The same things were measured in two ways. Each way mixes the same 10 hidden numbers, adds some noise and spreads widely along 6 directions of its own, which tell nothing about the thing.
In the rows, zero is written as 128.
Some things both ways: the first way, then the second way.
[205 151  99 133  51 130 157 150 109 172 162 100 128 111 102 141 177 129
 157 158 136]
[ 95 196 140 142 117 109  93 122 105 109 178 173 104 158 158  57 134 138
 135]

[ 69 114 106 135 132 177 150 155  86 112 104 124  89 159 174  51  85 134
 147 123  94]
[178  93  89 134 119 149 134 144 138 142 166 105 147 107 110 179 125 113
 177]

[108 173 163 151 160  79 111 174 181 110 120 146 124 113 143 120 145  62
 140 112 136]
[147  80 148 138 110 143 142 122  66 175 168 153  98 118  80 123 157 131
 165]

[ 94  75 122 120 158 119 122  69 147 114 135 115 128 169 107 167  85 140
 122 142  95]
[115 170 127 139  95 118  86  98 137 146 142 169 113 142 145  98 128 124
 121]

[118 140 103 125 130 123 126  83 113 171 211 140 138  49  49 164 134 174
  91 218 120]
[156 143  82 126  99 129 107 113 129 143 145 125 135 119 106 134 173 109
 203]

[103 157 143 150 173 135 132 143 115 107 121 109 157 128 147  78 144 151
 126 134 122]
[164 119 104 142 133 139 133 112 116 143 123  96 127 129 107 146 144 152
 159]

[121 175 149 165 124 142 138 211  87  95 138 140 147 140 171  68 158 134
 136 125 127]
[153 151 118 130 134 107 152 117 142 135 160 105 134 157 130 159 108  80
 134]

[ 56  91 160 124 150 158 116  29 146 100 147 134 111 171 106 138  61  97
  80 133 113]
[165 155  71 145 139 127 106 141 164 182 133 136 133 161  91 119 118  49
 218]

[103 144 160 119 144 108 133 129 134 137 106 136 111 134 160  89 123  64
  96 150 150]
[140 184 104 146 144 166  75 113  62 156 134 138 110 148 124  90 189  97
 145]

[ 95 110 134 121 167  80  99 119 154 133  88 142 132 103  95 178 130 129
 109 119 139]
[ 89 119 158 114 104  86 141  96 151  61 135 150 123 145 152 103 100 172
  76]

[144 130 112 117 107 120 171 122 121 146 135 121 124 116 139  84 136 139
 121 150 143]
[150 157 163 126  93 111 133 135 117 182 161 125 122 150 133 144  88  65
  82]

[128 160 164 157 129 150 102 121 148  94 167  94 122 150 176  94 138  79
 141 118 109]
[166 193 105 121 121 119 133  89 136 163 114 147 125 155 109 149 116 107
  78]

[139 164 139 166 119 133 105  92 139  89 176 101 178 170  71 153  82 106
 158 168 119]
[ 86 157 130 155 172 123 154  92 130  65 131 163 115 134 130 129 116 165
 155]

[116  96 138 148 131 145 142 165 101  67  96 137 137 188 173 135 120 152
 149  64 139]
[114 109 106 124 142 127 123 130 188  92 104 108 147 164 120 134  97 140
 133]

[111 129 130 120  92 135 173 163  79 139  87 154 102 138 179  57 110 103
 136 121 126]
[162 160 107 120 123 150 124 104 120 157 130  98 191 142 139 195 150  83
 102]

[ 76 122 113 135 165 109 161 116 143 114 115 159 140 115 101 136  91 142
 127 126 136]
[102 140 121  97 118 114 124  66 108  78 116 160 117 149 118 103 164 164
  68]

[213 135 158 157 118 100 116 183  77 107 115 129 202 156 100 188 167 129
 159 120 155]
[146 170 131 164 127 170  95 126  98 103 114 132 146 149 119  99 166 132
 181]

[ 33 101 134 107 182 119  82  63 153 124 117 135 107 116  91 184  96 151
  71 160 139]
[150 130 120 115 143 122 134 140 119 172 113 167 112  99 124 125 116 110
  88]

[146 129 105 153 119 113 156 117 122 123 169 131 179 134 118 196 163 174
 124 145 136]
[136 144 136 133 124 146 121 116  84 178 118 144 105  79 132 135 164 179
 114]

[154 138 107 118  85  94 180 108 132 136 174 144 127 121 168 131 110 105
 151 169 140]
[ 84 149 111 131 133 150  65  79 163 164  81 100 143 186 139 139 160  70
 137]

[109 122 156 137 128 140  79 182 127  84  96 116  93 150 173 110 137 122
 149  74 124]
[154 131 130  93 131 143 157 139 132 164  99 149 168 127  97 175 113 108
  50]

[136 119 169 150 150  87 118 174 103 105 113 186 163 105 149 222 190 141
 117  75 160]
[128  65 112 107 139 112 136 157 130  76 100 103 121  79 128  96 146 179
 166]

[130 166 134 166 153 142  72  76 184 112 199  76 132 116  98 154 119  75
 152 152 104]
[187 125 133 135  92 126 172 102 128 164 134 152 111 115  78 175 100 141
 114]

[147 158 123 129  96 103 102 120 155 125 151 111 127 106 103 164 133 123
 152 149 147]
[124  90 147 136 138 139 162 118 167 174 110 125 170 139 107 204  88 125
 118]

[130 135 143 125  98 144 117  87  97 130 146 106 149 131 113 151 152 176
 100 153 138]
[171 157  75 157 150 146 134 127 126 137 140 146 151  71 135 164 119 192
 167]

[116 139 189 138 174  98  96 153 147 116  90 136 114 127 185 128 160  42
 118  89 138]
[138 167 128 120 117  95 100 117 107 102 120 146  83 160 139  47 134 102
  92]

Other things, the second way, with their names:
z295: [116 149 113 118 202 138 137 129  48 107 102 175  83  78 130  79 183 154
 103]
z206: [135 114 132 102 139 134 167 126 127  94  95 110 143  69 142 189 129 137
  87]
z703: [ 87 121 154 141 158 175 114 141 107 141 112 119 121 150 111 129 161 110
 152]
z774: [ 98 102 107  98 140 122 122 105 174 161 110  62 206 171 139 185 134 117
 115]
z164: [181  82 106 134 148 156 149 154 105 177 126 116 131 131  64 152 137  81
 176]
z336: [112 114 138 135 157 141 114 121  88 118 114 117  83 161 114  81 152 141
 117]
z233: [107 128 102 130 152 122  99 141  86  81 158 123  87 117 147  61 168 126
 177]
z604: [151  85 153 134 130 165 123 186 131 191 108 117 113 153  80 139  99  46
 134]
z443: [139 138 115 114 147  95 156 131 146  69 120 138  97 139 118 109  88  95
 104]
z465: [152 125 106 167 111 113 106 130 168 148 179 100 137 164 140 127  88 119
 195]
z277: [155 211 145 151 104  98 121 102 126  55 136 153  74 172 132  71 101  70
 129]
z54: [138 127 103 122 107 108 145  98 144  51 147 157 145 108 125 137 127 127
 155]
z946: [ 99 139 133 109 149  98 125 119 139 194 113 107 100 161 136 117 119 103
  88]
z113: [110 146 112 133 128 136 112  97 126 120 107 156 145 131 112 110 156 184
 154]
z490: [153 146 145 130  79 106 130 113 150 208 154 166 106 119 135 157  84  90
  85]
z577: [ 86 146 128 131 104  91 131 112 147   5 161 154 115 121 147  75 123 207
 177]
z885: [118 144 134 144 135 162 125  70 145 113  95 112 184 159 143 186 131 164
  89]
z923: [162 139 124 160 132  90 161 142 174 130 162 146 118  99 155 150  49 138
 152]
z986: [ 70 139 186 110 133  85 127 120 125  63 116 146  79 188 143  45 109 106
  65]
z719: [136 166 146 157  89  79 106 102 159 134 164 114  84 177 161  97  76  82
 129]
z791: [108 130 189 116 120 116 162 138 115 137 137  94 135 121 153 162 118 142
  91]
z748: [133  86 124 136 125 118 142 154 132 157 167 103 131 137 102 129 121 140
 200]
z226: [ 96 125 115 112 178 165 110 126 116 159  78  67 187 153 134 167 181  72
 138]
z827: [120  69 128 131 171 109 172 183 143 150 172 110 132  99 135 156  82 108
 171]
z450: [176 168 104  91 103 126 119 110  67 141  92 163  88  60 117 105 190 110
  85]
z839: [150 149 126 153  99 123 128  94 126 113 162 103 133 153 128 140 121 177
 150]
z691: [ 88 130 145 120 158 150  79 144 139 170  54  72 117 186 136  92 153 107
 103]
z895: [172 141  75 156 112 109 102 122 140 133 176 115 116 148 125 100 101 155
 181]
z333: [120 176 168 129  80  71 123 131 169 114 169 165  76 172 145  88  52  48
 100]
z217: [ 91 159 117 100 152  89 141  98 135  60  90 167  94 118 133  79 141 175
  96]
z806: [136 181 168 144 114  99 133 159  89 123 165 186  69  98 150  64  93 147
 115]
z10: [102 187 100 128  99 102  62  91 154 104 128 137  98 171 147  69 132  93
 142]
z600: [ 85 146 149 120 145 130 112  89 130 133  76 109 121 162 145 123 144 150
  64]
z168: [130 141 113  96 135 147  91 125  39 135 108 128 115 128 116  60 218 158
  93]
z757: [140 118 143 148 147 152 136 115  89 240 133 157 124 111 112 160 144 104
 129]
z293: [111 103 119  92 154 111 135 141 132  83  98 106 113  90 159 118 133 152
  84]
z418: [ 96 143 170 107 128 141 149 111  96  98 129 135 136 111 148 161 147 148
  59]
z13: [182 133  81 122 117 126 107 118 117 187 107 168 116 104  97 109 143  95
 146]
z850: [104 143 113 122 178 134 134 126 110 127  93 159 102  97 127 115 132 160
 102]
z559: [140 117 138 110 132 144 143 154 112 161 113 142 119 127  94 131 118 144
  83]
z609: [ 97  96 126 115 180 150 152 149 136 142 103 117 170 138 100 160 155  93
 168]
z492: [142 125 152 127 102  96 154 137 107  68 152 150 104 100 128  94 111 149
 138]
z397: [171 152  66 136 133 155 111 101 132 173 113 103 174 141 101 166 148 151
 153]

Some of these things the first way, each followed by its name:
[128 104 132 144 147 137 111 118 157  91 156 130 132 151 102 208 137 129
 109 112 171]
z559
[ 85 164 125 136 109  93 117 118 134 156  98 155 133  64 146 151 166 126
  95 113 153]
z217
[119 110 122 120  82 137 206 114  93 123 100 156 110 173 170  74  61  78
 157 116 124]
z226
[116 122 118 134 139 123 131  95 119 148  92 113 136 115 105 117 105 110
 145 122 102]
z492
[109 106 162 118 141 125 126 134 136 107 144 143 100 135 133 123 124 121
 115 119 122]
z774
[125 127 128 146 154 139 133 111 131 135 116  92 143 146 122  94 133 109
 122 130 110]
z839
[109 158 121 127  85  98 165 160  81 140  86 168 137  87 154  80 115 146
 160 117 119]
z54
[157 149 130 119  94 100 112  81 153 155 141  99 132  87  92 154 150 128
 137 143 130]
z113
[ 90 144 153 141 160 118 117 117 126 100 137 166 149 112 117 157 118 118
  86 137 177]
z443
[136 137  69 144  80 141 155 169 100 145 107 112 107 142 153  85  96  99
 191 133 102]
z418
[ 63 111 100 136 125 126 143 138  80 126  72 164 128 133 176 113  92 136
 124 114 120]
z206
[116 125 126 151  99 154 173 144 127 119  99 126 109 160 172  79 133  94
 148  66 110]
z748
[ 84 120  96 113 119  86 127  92 157 161 148 156 117  83 122 194 147 153
  76 163 156]
z490
[107 180 170 150 158 101 113 167 113  89 143 159 178 118 111 169 154 157
 113 154 168]
z295
[ 81 127 118  97 141 151 170  52 126 172 106  95 103  96 123  51 130 162
  76 158 136]
z895
[ 54 161 144 123 173 133 103 123 141 123  92 120 100  94 126  63 103 115
 106 145 141]
z164
[149 149 164 126 119 151 131  87 133 119 176  90 123 125 133  92 141 127
 125 146 125]
z397
[ 97 146 123 138 109 141  95 120 104 141 101 101 130 126 145 130 153 150
 118 134 115]
z923
[116 137  95 137  67 146 137 103 123 145 135 145 100 123  78 160  73  78
 153 143 136]
z609
[163 113  86 135 134 126 170 153  98 131 131 123 160 126 133 180 173 188
 128 136 177]
z691
[ 93 128 136 139 122 165 118 134 124 101 151 120  96 163 128 112  95 114
 139 138 106]
z827
